The rows are grouped in 4 different ways at once. Each group adds its own fixed numbers to the row, and there is some noise. The rows also spread widely along 13 directions, which tell nothing about the answers.
(in the rows, 128 means zero)
Known rows, each followed by its group in each grouping:
[138 132 126 155 136 118  99 188 160 164 130 122 104 124 146 141 154 129
 153 130 157  49  97 127  92 118  95 125 134 131 133 144 137 140 137 158
 112 159 133 131 153 156  95 117 176]  (3) Guk k_75 J
[146  80  96  79 132  61 118 139 140 158 189 112  70 197 132 202 108 109
 146 162 168 104 163 172 132 106 145  67 135 174  81 130 120 113 136  99
 150 158 149 159 177 153 102 120 157]  (0) riz k_648 D
[116  57 140 106 151 135 174 135 152  99 133 131 147 138  63 156 149 148
 112 112  60 209  99  98 153 149 214 142  69  65 155 147 122  63 142 154
  96 174 124 100  96 143 141  84 182]  (1) fem k_648 A
[160  98  65 167 119 114 119 172 134 149 132 159  90 116 130 106 156 208
 134 125 122 149  65 120  98 152 125 123 167 159 130 123 136 128 130 168
  98 178 156 131 102 160 163 156 166]  (1) fem k_856 J
[154 120 118 106  87 130 140  94 116 125 109 161  92 146 120 109  95 127
 167 131 157 119 161 150 123 115  87 136 174 140  75 132 109 155 137 123
 142 159 133 143 122 125 147 184 122]  (3) beti k_159 A
[153 110  88 128 164 179 151 171 126  90 154 100 155 113 167 125 173 122
 105 131 126 126  80 127 125 130 168  45  60 116 152 144 145 166 120 103
  95 130  87 115  87 117 194  87 135]  (0) beti k_578 D
[ 89 152 167 128 105 118 138 119 161 135 105 145 203  97 144 146 120 190
 118  54 101 157 173  89 177  92  68 193 118 138 161 112 115  88 124 119
 130 104 141 101 130 110 133 149  90]  (2) riz k_578 J
[108 114 105 163 145 161 171 150  87 104 128 139 172  90 151  97 135 114
 129 109  78 146  90  98 126 140 162 137 135  84 190 129 155 119 123 154
 130 124  94 113 140 136 135 123 144]  (2) Guk k_75 A
[ 98 110 156 124 146  77 132 142 169  86 122 154 131 171  78 164  79 137
 166 134  96 125 137 127 142 127 165 142 155 146  98 116 143  75 143 141
 135 180 146 155 167 132  86 137 120]  (1) fem k_159 J
[142  89 104 170  60 181 167 103  84  70 133 162 117 114 104  76 120  93
 120 158 127 145 124  90 148 150 145 123 128  94 129 154  98 146 169 192
 127 203  92 153 117 102 145 157 151]  (1) Guk k_856 D
[115 108 134 105 100 169 168  85 101 119  97 178  96 127  76 107 106 121
 104 113  69 152 126 135 114 122 131 130 173 135 147 145 118 148 119 158
 167 164 140 158 150 178 129 144 131]  (1) Guk k_567 D
[171 140  98 139 108 159 104 133 112 140  88 115  92 106 138  84 135 116
  83 149 145  82 106 152  98 139 101  46 145 189 117 134 110 213 105 120
 155 120 122 169 117 179 163 128  85]  (2) fem k_567 D
[157 121  93 150 111 155 117 132 143  84 138 130 195  95 182 121 122 148
 104 140 159 141 154 113 147  94  67  81 118 165 124 138 113 160 141 121
 111 127  77 111 112  86 218 148  75]  (2) beti k_567 A
[168  64  40 191 101 124 102 135  60 119 177 127  80 115 124 101 128 100
  94 208 132 128  87 138 103 158 142  43 163 178 146 139 119 151 140 173
 155 172 110 182 152 158 134 145 140]  (0) Guk k_567 D
[ 87 128 142 116 130 148 164 127  87 151 182 157  94 161 135 159 106  95
 137 105 116  97 106 161 157 120 172 136 130 127 121 103 145 119 133  87
 142 161 162 182 149 127  73 132 190]  (1) fem k_159 D
[143  95 127 175  60  98 122  99 106 108  93 121 114 117  76  84 110  96
 123 166 130 122 163  81 147 171 124 134 137 119 119 140  79 115 155 186
 158 164 103 148 141 133  91 151 104]  (2) riz k_856 J
[116 138 152 190  88 151 102  99  73 136 105 106 157  63 107  79 134 101
  64 130  95 129 125 102 159 165 106 133 102 141 174 124  89 147 120 137
 156  91 124 170 115 149 111 137  82]  (2) Guk k_567 J
[130 153 116 111 122 130 182 130  93 112  98 139 113 161 149  95 106  80
 175 128 159  36 142 134 142 137 165  99 129 112  97 121 144 158 133 108
 138 139 113 167 151 130 109 137 131]  (1) riz k_648 A
[125 102 144 108 151  65 108 138 191 135 103 132 162 144 108 189 104 139
 124 117 104 106 184 111 121  77  78 107 153 172 137 152 135  87 128 155
 160 137 119 100 204 180  85 110  99]  (0) fem k_567 A
[ 93  94 142  96 184 105 149 107  81 106 157 106 158 131 118 156  97  74
 118 137  58 163 165 155 139 129 178 111 155 133 163 115 159  96  83  91
 187  88 112 142 188 157  71 115  94]  (0) riz k_75 D
[152  90  93 170 145 133  98 145  67 127 169  77 111 103 129 103 155  78
  94 183 126 120  93 146 115 180 166  69 102 135 140 131 122 161 111 108
 128 107 116 171 112 156 122 110 122]  (0) Guk k_856 J
[122 128 172 148 148 161 132 176 180 116 121 115 142 137 109 148 149  88
 111 134 130  45  87 102 139 129 160 102  55  99 136 151 133 129 161 142
 101 178 114 147 124 134  99  67 177]  (1) fem k_567 A
[168 127 100 121 100 184 154 127 132  67 113 141 161 123 168  91 122 129
 125 133 174 120 140 121 137 104 115  74 106 131  95 147 112 185 142 115
 103 162  80 125  89  83 216 148 104]  (1) fem k_159 D
[139 109 101  93 169 159 148 172 186  91 152 154 131 145 159 148 128 160
 154 125 123 151 104 160  81  95 129 105 175 145 107 130 171 149 115 103
 110 151 120 113 130 123 196 130 127]  (2) riz k_856 J
[131 147  95 131 133 103 113 154 118 178 126 120 105 131 154 134 130 164
 121 105 135  95 112 156 128 130 117  94 132 190 118 106 123 146 104  88
 142  94 168 168 127 172 137 136 109]  (2) Guk k_159 J
[148 114 141  78 112 177 137  75 128 106  97 116 111 119 104 104 118  87
  76 142 115 145 155 154 104 120 115  85 131 146 104 146  94 191 100 101
 160 112 107 151 112 146 182 122  68]  (2) riz k_578 J
[118 145 130 137 122 109 117 151 139 130 115 132 115 123 132 111 117 164
 163 114 132 125 113 150 132 142 127 144 160 148 112  96 136 137 112 105
 121 126 155 163 114 147 132 160 114]  (2) Guk k_75 J
[109  69 137 121 130  91 128  95  82 184 159 115 125 115  93 165 133 116
  80 104  66 173 143 115 137 131 133 151 121 128 173 142 103  81 111 133
 170 115 151 115 158 181  69 115 154]  (0) fem k_159 J
[ 96 139 171 128  87 158 136  85 152  75  97 190 167 113 107 121  75 152
 138 108 106 171 174 128 161 102  76 190 180 138 109 114 122 126 137 134
 134 158 133 152 127 102 153 187  85]  (1) Guk k_75 A
[168  83  99  96 165  95 128 141 120  82 110  95 152 124 113 110 128 139
 149 160 112 169 163 142  92 140 154  72 154 133 124 155 129 136  92 117
 133 102  87  99 143 172 165 126  76]  (1) Guk k_567 D
[151 169 121 124 110  76 111 156 166 103  53 121 156 132 124  97 122 227
 157 106 148 117 153 135 169 142 119  94 122 195  96 102 112 143 109  99
 106 102 148 155  89 152 173 165  41]  (1) Guk k_567 D
[113 142 158  82 141 120 155 111 118 156  91 129 110 145 116 139 117 100
 122  91 109  71 166 137 132 121 121 106 123 138 117 134 121 147 104 105
 165 105 142 149 169 174  87 112 111]  (1) beti k_856 J
[ 85 140 183  56 152 175 197 106 130 110 105 172 130 144 106 133 116 139
 159  53  80 159 121 159 134 110 157 187 141  90 118 114 149 136 100  72
 124 126 155 129 101 126 141 144 143]  (1) beti k_159 J

New rows. What belongs after each?
[155  97  92 129  86 146 169 121 105  78 151 127 165 123 168 102 121 118
 159 142 176 164 160 110 158 126 133 136 118  84 108 135 112 133 154 116
  99 150  76 104  98  69 190 162 134]  (2) riz k_648 A
[150  95  83 142 144 170 155 124  76  78 153 154 122 102 162  79 125  88
 145 151 116 154 110 145  73 127 128 110 201 117 129 137 162 172 112 127
 135 145  88 126 138 125 160 164 125]  (0) fem k_856 J
[100 156 162  90 119 148 160 148 177 145 132 172 141 156 158 176 122 149
 151  58 151  70 137 127 155  64  81 145 120 138 115 133 139 131 149 103
 110 163 147 126 149 108 132 134 163]  (1) beti k_567 J
[117 159 154 141 160 180 119 164 160  75 124 118 163 116 147 112 119  97
 125 139 133  91  96 151 125 123 134  93 123 146 112 110 157 177 119  83
 108 128 109 164 110 112 154 118  85]  (2) fem k_567 J
[187 126  81 134 103 164 130 168 160 100 124 140 102 125 170  89 155 157
 174 146 196 100  99 134  91 118 106 101 141 125  95 145 128 185 144 137
  82 184 104 112  81 102 204 156 151]  (3) riz k_578 D
[ 90 168 179 103 155 173 154 144 156  87 107 139 184 120 133 133 125 149
 136  77  88 137 118 144 160 108 142 137 111 128 150 109 157 141 106  78
 114 104 137 144 101 126 146 124  97]  (0) Guk k_567 D
[127 140 147  90 177 128  96 174 197 168 114 115  98 144 123 191 146 159
 116 103 110  74 106 160 102 100 109  84 112 176 125 135 142 142  98 106
 133 122 162 134 138 187 119  84 126]  (3) beti k_578 D
[104  78 138 128 131 123 140  89  58 157 154 125  91 115  87 125 118  80
 104 126  65 173 132 142 120 160 156 156 165 112 151 119 118 112 102 124
 174 121 145 152 160 181  66 133 143]  (2) fem k_856 J
[147 163 159 119  96 120  97 141 193 108  76 140 125 131 127 118 120 182
 176 118 168 103 168 144 136 118  69 140 148 155  70 112 116 162 128 108
 108 139 146 150  87 130 149 177  80]  (0) Guk k_856 D
[120 137 112 137 131 106 138 164 121 166 143 140 102 167 154 157 113 121
 143 115 155  31 105 138 149 120 147  92 112 161 107 114 139 125 147 112
 133 158 155 181 160 146  85 119 166]  (1) fem k_159 A
[172 130 108 142 109 166 111 149 120 105 148  99 134 105 163  91 161 139
 142 145 184 141 125 149 138 151 120 105  95 120  98 120 111 187 121  80
  84 120 112 147  46 104 191 154 116]  (0) Guk k_856 D
[158 127 125 102 118  43  85 143 188 152  85 100 131 140 117 159 121 210
 148 114 157 140 182 138 156 129  92 113 119 177  77 112  94 113 114 100
 113 104 154 124  98 161 161 145  69]  (2) beti k_648 A
[ 82 183 173  99 134 179 165 127 136 167  96 159 144 121 149 150 137 150
  94  37  88  81 127 136 152  90 112 133 105 146 164 118 133 151  99  99
 146 101 174 151 131 171 119 109 131]  (1) Guk k_648 D
[100 119 151  90 123 198 177 102 152 105 133 160 161 139 113 170 116 118
  47  94  78 134 131 110 159  78 134  91  82 150 154 149 113 135 137 131
 155 152 125 144 135 124 158  87 126]  (1) riz k_159 D
[136 127 144 132  43 125 128  71  70 158 141 106 128 135 138 128 109  69
 107 130 190  80 196 119 213 125  95 125  59 123  97 130  56 143 159  91
 146 117 125 177 116 102 101 149 131]  (0) Guk k_159 A
[138 127 115 121 112 155 179 119  82 132 123 144 106 134 155  90 131  84
 167 115 149  80 131 129 128 134 138 140 141  83 125 125 142 159 133 117
 137 143 116 141 128 132 108 149 165]  (0) riz k_856 A
[143  44  99  74 168 123 148 107  94 129 187 118  93 153 110 164 122  79
 130 154 100 174 150 169  93 127 157  97 155 106 120 146 137 128 107 101
 153 133 116 118 159 157 123 117 153]  (0) beti k_856 A
[132 126 109 144 114 161 126 110  98  93 150 142 144 105 152  94 109 129
 129 142 126 162 133 149 133 129 104 133 179 156 119 108 137 151 114 104
 134 124 120 155 117 103 162 182  88]  (3) riz k_856 J
[177  95 105 128  86 104  88 117 133 154 111 125  70 129  90 109 132 181
 109 151 150 157 140 154 124 159 105 104 149 182  79 122  82 154 119 123
 125 151 160 163  82 173 154 165 110]  (1) fem k_856 D
[112 139 161 124 142 160 153 134 153  67  81 146 142 129 102 108 106  88
 140 129 101  82 122 115 114 117 138 108 138 121 121 144 144 141 134 157
 133 160  99 139 156 125 118 119 102]  (3) fem k_578 J
[116 147 153 135 157 130 106 167 153 143 125  94 136 130 126 162 149 110
  97 123 117  57 120 133 151 129 144  70  64 157 138 127 130 141 117 107
 135 109 141 167 135 172  85  76 115]  (0) Guk k_856 D
[155 103  83 179 108  72 132 139  86  75 123  93 202  99 148  74 130 129
 154 155 150 137 160  78 168 156 141 110 112 117 147 131 117 105 142 141
 114 113  65 108 131  98 133 156  85]  (0) riz k_567 J
[113 108 147 101 101 146 176 128 149 146 123 144 100 164  95 154 142  94
 114  99 119  72 126  96 153 107 144 113  73 101 134 166 101 123 161 160
 132 177 135 145 152 149  96  85 192]  (0) Guk k_856 J
[166 124  85 191 101 142  94 156 120  87 107 135  97 107 128  85 127 104
 123 192 149  64  96 119  91 147 112  56 151 168 120 148 120 183 145 188
 138 181 101 178 133 145 136 143 106]  (0) Guk k_578 D
[136  96 120 145 141 120 124 143 134 103 156 125 140 118 124 131 131 135
 156 145 130 168 122 135 129 143 149 154 142 103 126 115 142 109 128 115
 107 148 126 125 100 120 137 147 142]  (0) riz k_648 A
[103 161 150 142 110 121 145 138 139 175  82 139 132 130 115 144 135 145
 107  71 105  46 125  96 178 123 118 123  82 155 156 119 120 117 136 141
 145 118 168 171 141 179  71 108 134]  (0) Guk k_856 A
[128 135  99 142  85 139 178 116  75  83 135 142 154 141 163  86  93  85
 159 141 165  90 143 117 188 132 150  95 122 125 102 118 126 141 164 110
 124 150  89 165 140  83 140 163 120]  (2) fem k_567 A
[141 110 138  81 190  70  93 157 162 145 111  93 100 138  88 162 137 187
 148 119  98 167 131 187 105 157 160 105 145 159 100 105 138 125  70  69
 123  96 169 137 103 201 134 123  88]  (1) beti k_648 D
[147  93  57 171  87 159 183 100   8 118 147 144 106 107 143  54 134  95
 120 139 119 140  91 111 158 173 175 106 125 105 147 118 124 143 139 140
 133 146 110 169 109 128 135 162 160]  (0) fem k_856 A
[151 117 174 110 180 121 102 166 182 108 108  86 143 124 110 136 150 101
 180 147 148 106 134 143  93 135 129 139 115  78 112 145 141 139 116 103
  98 125 101  94 106 144 116 107 130]  (3) beti k_567 A
[118 100 165 101 171 144  93 148 224 121 149 148 158 128 118 213 125 170
 102 109  95 165 150 148 113  75  68 132 137 168 124 136 143 117 119 112
 124 144 143 106 128 143 155 112 108]  (0) beti k_856 A
[166 102  99 142  96 116 141 140 121  92 129 103 164 115 137  88 153 164
 154 131 169 169 150 104 161 157 142 131  79  91 109 137  91 127 138 117
  71 129 100 111  66  96 184 151 124]  (1) Guk k_856 J
[163 112 111 138  88  92 101 123 124 145 128 117 121 132 135 130 111 131
 130 150 181 100 181 130 148 133  85 108 127 153  80 131  92 136 144 119
 126 139 125 148 128 138 123 157 112]  (1) fem k_856 A
[147 158  91 162 148 125 113 165 121 135  78 137 111  99 149  78 126 161
 143 125 115  89  89 147  97 157 120  93 178 177 123 100 161 173  94 120
 136 108 144 163 116 185 142 152  79]  (2) fem k_856 A
[154 124  95 135 139 154 148 151 112 106 120 118 155 101 178 101 152 106
 138 126 138  93 143 111  98 109 105  82 134 111 151 160 142 172 113 138
 130 120  81  98 143 143 148 118 118]  (0) Guk k_856 D
[ 84 155 127 126 101  89 174 121 108 134 107 169 152 148 135 137  97 178
 159  57 102 109 141 109 217 120 138 153 117 151 135  82 134  81 143 113
 128 127 161 158 138 121  98 168 120]  (0) beti k_578 A
[112 145 181 138 140  95  96 139 164  98 123 109 200 112 127 140 112 166
 163 114 134 156 183 133 181 141 111 184 123 125 110  93 130  96 114  72
 104  92 132 135  94 106 114 164  65]  (1) riz k_856 A
[149 102 116 122 145 169 148 139 106 128 155 126 127 108 155 106 157 114
 152 124 135 147  99 138  85 123 128 161 147  81 142 140 145 152 114 114
 111 139 110  94 102 121 153 139 173]  (3) riz k_159 J
[160  56 113 114 113  89 130 139 108 145 201  85  97 161 125 168 141  81
 145 166 182 124 156 134 146 144 172  99  79  82  93 152  94 104 156 112
 107 169 108 119 135 123 101 108 205]  (1) fem k_648 D
[128 110 136 124  68 147 158  80 101 112 129 165 142 126 142 120  93  88
 126 120 151 115 191 105 136  88  72 146 156 117 104 154  99 139 157 143
 149 169  96 121 165  95 127 165 136]  (1) fem k_159 J
[180  90  79 117 151 121 131 161 175 103 101 149 107 127 124 110 134 178
 164 140 122 165 120 138  61 124 116 106 196 138 103 143 149 147 116 150
 110 162 112  97 118 171 193 148 115]  (2) fem k_856 A
[116 108 222 119 134 124 108 111 161 104 102  77 158 115  59 142 144  78
 106 134 106 130 165 103 158 150 149 152  47  72 130 146  88 112 126 117
 119 122 110 122  99 134  80  87 114]  (0) fem k_578 J
[137 141 130 156 139 189 111 143 117  92 150 110 167  84 179 103 142 102
 106 146 149 120 116 148 133 128 113 106 113 131 138 110 143 182 112  83
 118 117  96 150  87 100 165 140 106]  (0) riz k_75 D
[109 145 133  83 153  78 157 151 134 138 136 118 157 170 167 171 105 149
 174  83 143  86 180 144 175 103 142 104 120 153  99 103 144 105 113  65
 125  99 139 135 165 137  95 130 109]  (1) fem k_856 D
[141 124 113 129  97  83 103  99  94 131 129 123 163 104 154 121 102 153
 151 123 148 155 205 135 153 119  66 149 161 153 115 114 107 123 115  97
 138  89 125 127 127 130 132 194  70]  (0) Guk k_578 A
[ 97 122 139 112 140 128 180  98  93  61 117 157 171 132 126 102  73  81
 176 125  94 136 170 124 134 109 138 154 200 115 139 122 163 109 122 130
 166 135  90 129 193 108  98 168  89]  (3) riz k_567 J
[ 69 136 148 144 111  61 136 116 112 144 130 147 157 148 116 173  82 137
 134  90  93  92 170 103 194 105 116 151 134 169 147 105 121  62 142 139
 170 122 159 165 197 134  48 150 109]  (0) Guk k_159 J
[108  95 156  59 150 212 177 104 130 118 185 135 124 150 128 186 137  77
  76 100  99 153 132 157 153  92 157  93  76 105 129 144 122 154 120  70
 134 138 126 140 114 117 149  85 161]  (0) beti k_856 D
[ 93 118 169  83 159 151 174 101 129  89 125 125 190 138 109 153 102 101
  97  98  71 155 150 133 182 105 168 111  91 125 146 123 140 112 114  79
 144 102 117 142 136 131 126 104  99]  (0) fem k_567 A
[118 129  84 159  77 180 168 110  68  95 157 172 127 133 160 101  90  83
 116 145 142  90 112 124 166 115 125  83 141 153 128 124 126 158 163 136
 147 166 105 191 155  95 152 158 130]  (2) Guk k_567 A
[ 99 111 150 140 148 196 129 157 124 144 208 135 115 121 144 165 145  91
 112 127 107 124  73 159 114 116 143 141 126 104 163 131 147 135 132 107
 127 158 141 150 132 134 108 102 197]  (2) Guk k_567 D
[122 134 137  73 106 122 153  83  93 149 117 142  92 158 120 121  95 118
 168 109 135 123 176 177 148 126 118 141 168 137  84 109 118 144 107  74
 153 101 157 169 134 158 110 172 112]  (3) Guk k_856 A
[127  76 164 140 127 101  93 124 117 153 166  74 125 119  95 171 138  53
  88 163 128 109 170 113 132 142 132 118  79  95 139 167  82 109 136 138
 146 126 113 129 162 155  68  81 151]  (1) Guk k_648 J
[152  43  87 115 155  76 108 128  77 149 204  76 134 133 130 161 132 110
 109 166 126 193 152 153 137 154 169  97 113 123 128 129 111  92 115  86
 129 107 114 123 137 153 125 117 152]  (1) fem k_75 A
[138  91  99 107 126  88 169 115  66 158 131 127 116 147 125 133 116  99
 154 120 116 111 164 123 120 127 150 122 140 100 138 151 121 109 121 131
 157 124 120 117 174 172  89 129 161]  (1) Guk k_159 A
[ 96 160 136 185 103 200 139 120  96  89 143 200 124  99 156  90  97 104
 147 121 127  98  83 146 137 120  90 160 195 147 131  94 164 168 145 126
 137 179 133 198 125  90 131 199 133]  (0) beti k_567 A
[143 104 123 155 111 187 118 102  76  90 168 122 157  73 151  81 143 106
 111 146 127 195 134 140 124 148 107 150 142 101 135 125 117 170 112  94
 117 108 104 135  75  97 176 170 106]  (0) Guk k_856 J
[130  93 112  90  70 102 162  77  86 145 155 126 137 145 120 143 119 159
 114  95 133 193 178 130 214 124 129 123  92 144 120 115  77 103 133  83
 131 118 142 141 107 118 148 163 127]  (0) beti k_567 D
[125 110 118 104 106 148 158  78  44 129 161 137 112 133 140 107  97  91
 126 129 130 147 158 166 162 141 143 126 152 128  95 103 117 145 113  63
 147 112 136 178 122 126 127 171 124]  (1) fem k_856 A
[111  96 125 138 178  89  96 174 136 130 182 113  91 163  98 175 111 113
 158 172  99 112  92 176 112 142 174  96 167 166 124 112 160  97 122 124
 142 155 156 176 178 174  68 116 150]  (3) Guk k_567 D
[124  89 147 133 178 133 105 157 102 136 215  69 167 109 148 160 161 101
 115 139 127 163 125 149 143 157 165 141  73  83 141 126 130 112 105  59
  99  86 121 127 102 120 112 101 153]  (1) Guk k_856 J
[152  92  63 183  99 124  93 168 107 146 230 111 121 129 182 156 148 144
 107 164 181 118 102 138 170 135 125  84  96 176 122 108 119 128 155 109
 107 163 136 171 110 101 138 143 166]  (0) riz k_856 D
[116  76 116 137 115 119 176  90  41  87 140 128 135 123  87  84 110  95
 154 144  77 203 132 116 146 173 198 161 150  77 144 126 117  93 124 141
 143 129 110 131 130 123 110 159 129]  (3) Guk k_159 J
[145  93  88 113  90 134 142  98  90 153 150 155  47 150 105 117 112 124
 115 146 132 136 119 160 119 144 134 112 173 161  92 125 108 152 126 120
 152 167 159 186 133 159 133 162 155]  (1) riz k_856 J
[141 105 119 170 140  70  57 157 168 113 123 130 110 111  93 131 116 187
 127 158 109 164 105 144 111 157 112 123 178 201 106 100 134 112 115 144
 124 153 162 163 110 165 134 163  84]  (0) fem k_648 J
[163  54  85 115 104 120 149 116 118  96 179 145  97 161 125 133 112 113
 160 173 161 163 132 137 129 125 148 120 143 110  85 141 117 119 163 128
 111 202 111 133 116  99 158 157 178]  (0) fem k_159 A
[ 79 163 157  92 147 195 204 141 163  97 107 183 157 155 137 139 118 126
 144  63  93  86  91 128 163  84 157 135 115 122 149 116 177 132 140 106
 123 162 138 155 130 117 133 115 155]  (0) riz k_567 A
[123 109 165  80 192  91 114 145 173  75 105  92 163 144  87 158 115 117
 165 145  90 153 172 161 111 124 159 105 144 127 121 135 155 117  90  97
 139 102 110 119 149 166 111 107  71]  (0) Guk k_567 D
[ 96  82 120 115 140 155 166  82  30 124 184 128 142 110 114 141 110  72
  73 126  49 184 142 138 143 137 175 111 126 114 180 135 123 114 103 115
 177 105 117 147 170 150 103 117 132]  (1) Guk k_578 D
[ 92 120 128 114 130 182 175 110  75 158 179 167 116 126 176 155 115  65
  91  94 111  87 129 138 119  85 110 129 156 127 155 138 143 146 126 112
 173 141 135 150 191 132  99 120 175]  (1) riz k_648 J
[ 97 132 121 139  97  58 143 115  97 134 137 134 186 134 152 152  98 164
 153  86 124 127 188 104 219 117 112 151 109 149 140 100 115  64 142 110
 134 100 140 140 154 118  90 165 108]  (0) Guk k_578 A
[151  74  97 156  83  63  88 121 123 176 165 116 111 128 122 152 119 158
 122 144 149 159 173 118 150 135  84 154 148 150 118 125  89  83 146 141
 142 140 142 128 140 148 102 160 140]  (2) riz k_856 A
[140 100 112 111  81 195 168  67  81 102 141 186 107 118 145 110  93  81
 106 131 130 136 159 135 105  85  76 117 182 128 114 159 109 182 137 143
 167 180  97 134 152 104 168 171 129]  (1) beti k_159 D
[133 113 142 118  78 118 146  78 142  83  59 133 150 120  76 112 108 130
  90 123 108 143 181  86 172 129 111  98  99 146 115 149  78 135 137 159
 147 144 106 139 120 128 160 135  63]  (0) beti k_648 J
[ 66 186 193  77 133 124 185 123 137  98  97 153 171 165 130 148  87 138
 174  58 103  97 170 135 204 110 160 165 117 123 117  88 147 103 119  68
 136 112 151 157 143 112  87 143  98]  (1) riz k_578 D
[102 166 157 181 136 210 150 141 138  77  82 151 189  64 130  73 147 134
 108 100  78 122  81  90 133 137 119 159 123 113 177 118 155 152 121 156
 117 129 106 131  91 111 150 136  91]  (3) riz k_856 J
[143  57 140 103 135  90 102  99 101 123 188  80 148 120 121 155 125 100
 137 155 138 210 194 152 132 129 125 156 126  96 111 141  97 107 111  72
 128  96 110 107 117 118 125 146 120]  (0) Guk k_159 J
[126 141 123 197  88 142 113 148 111 111 148 157 120 109 156  98 119 116
 169 148 167  80 100 117 143 144 108 172 148 114 124 102 142 128 166 143
 111 184 126 170 111  90  98 181 162]  (0) riz k_578 A
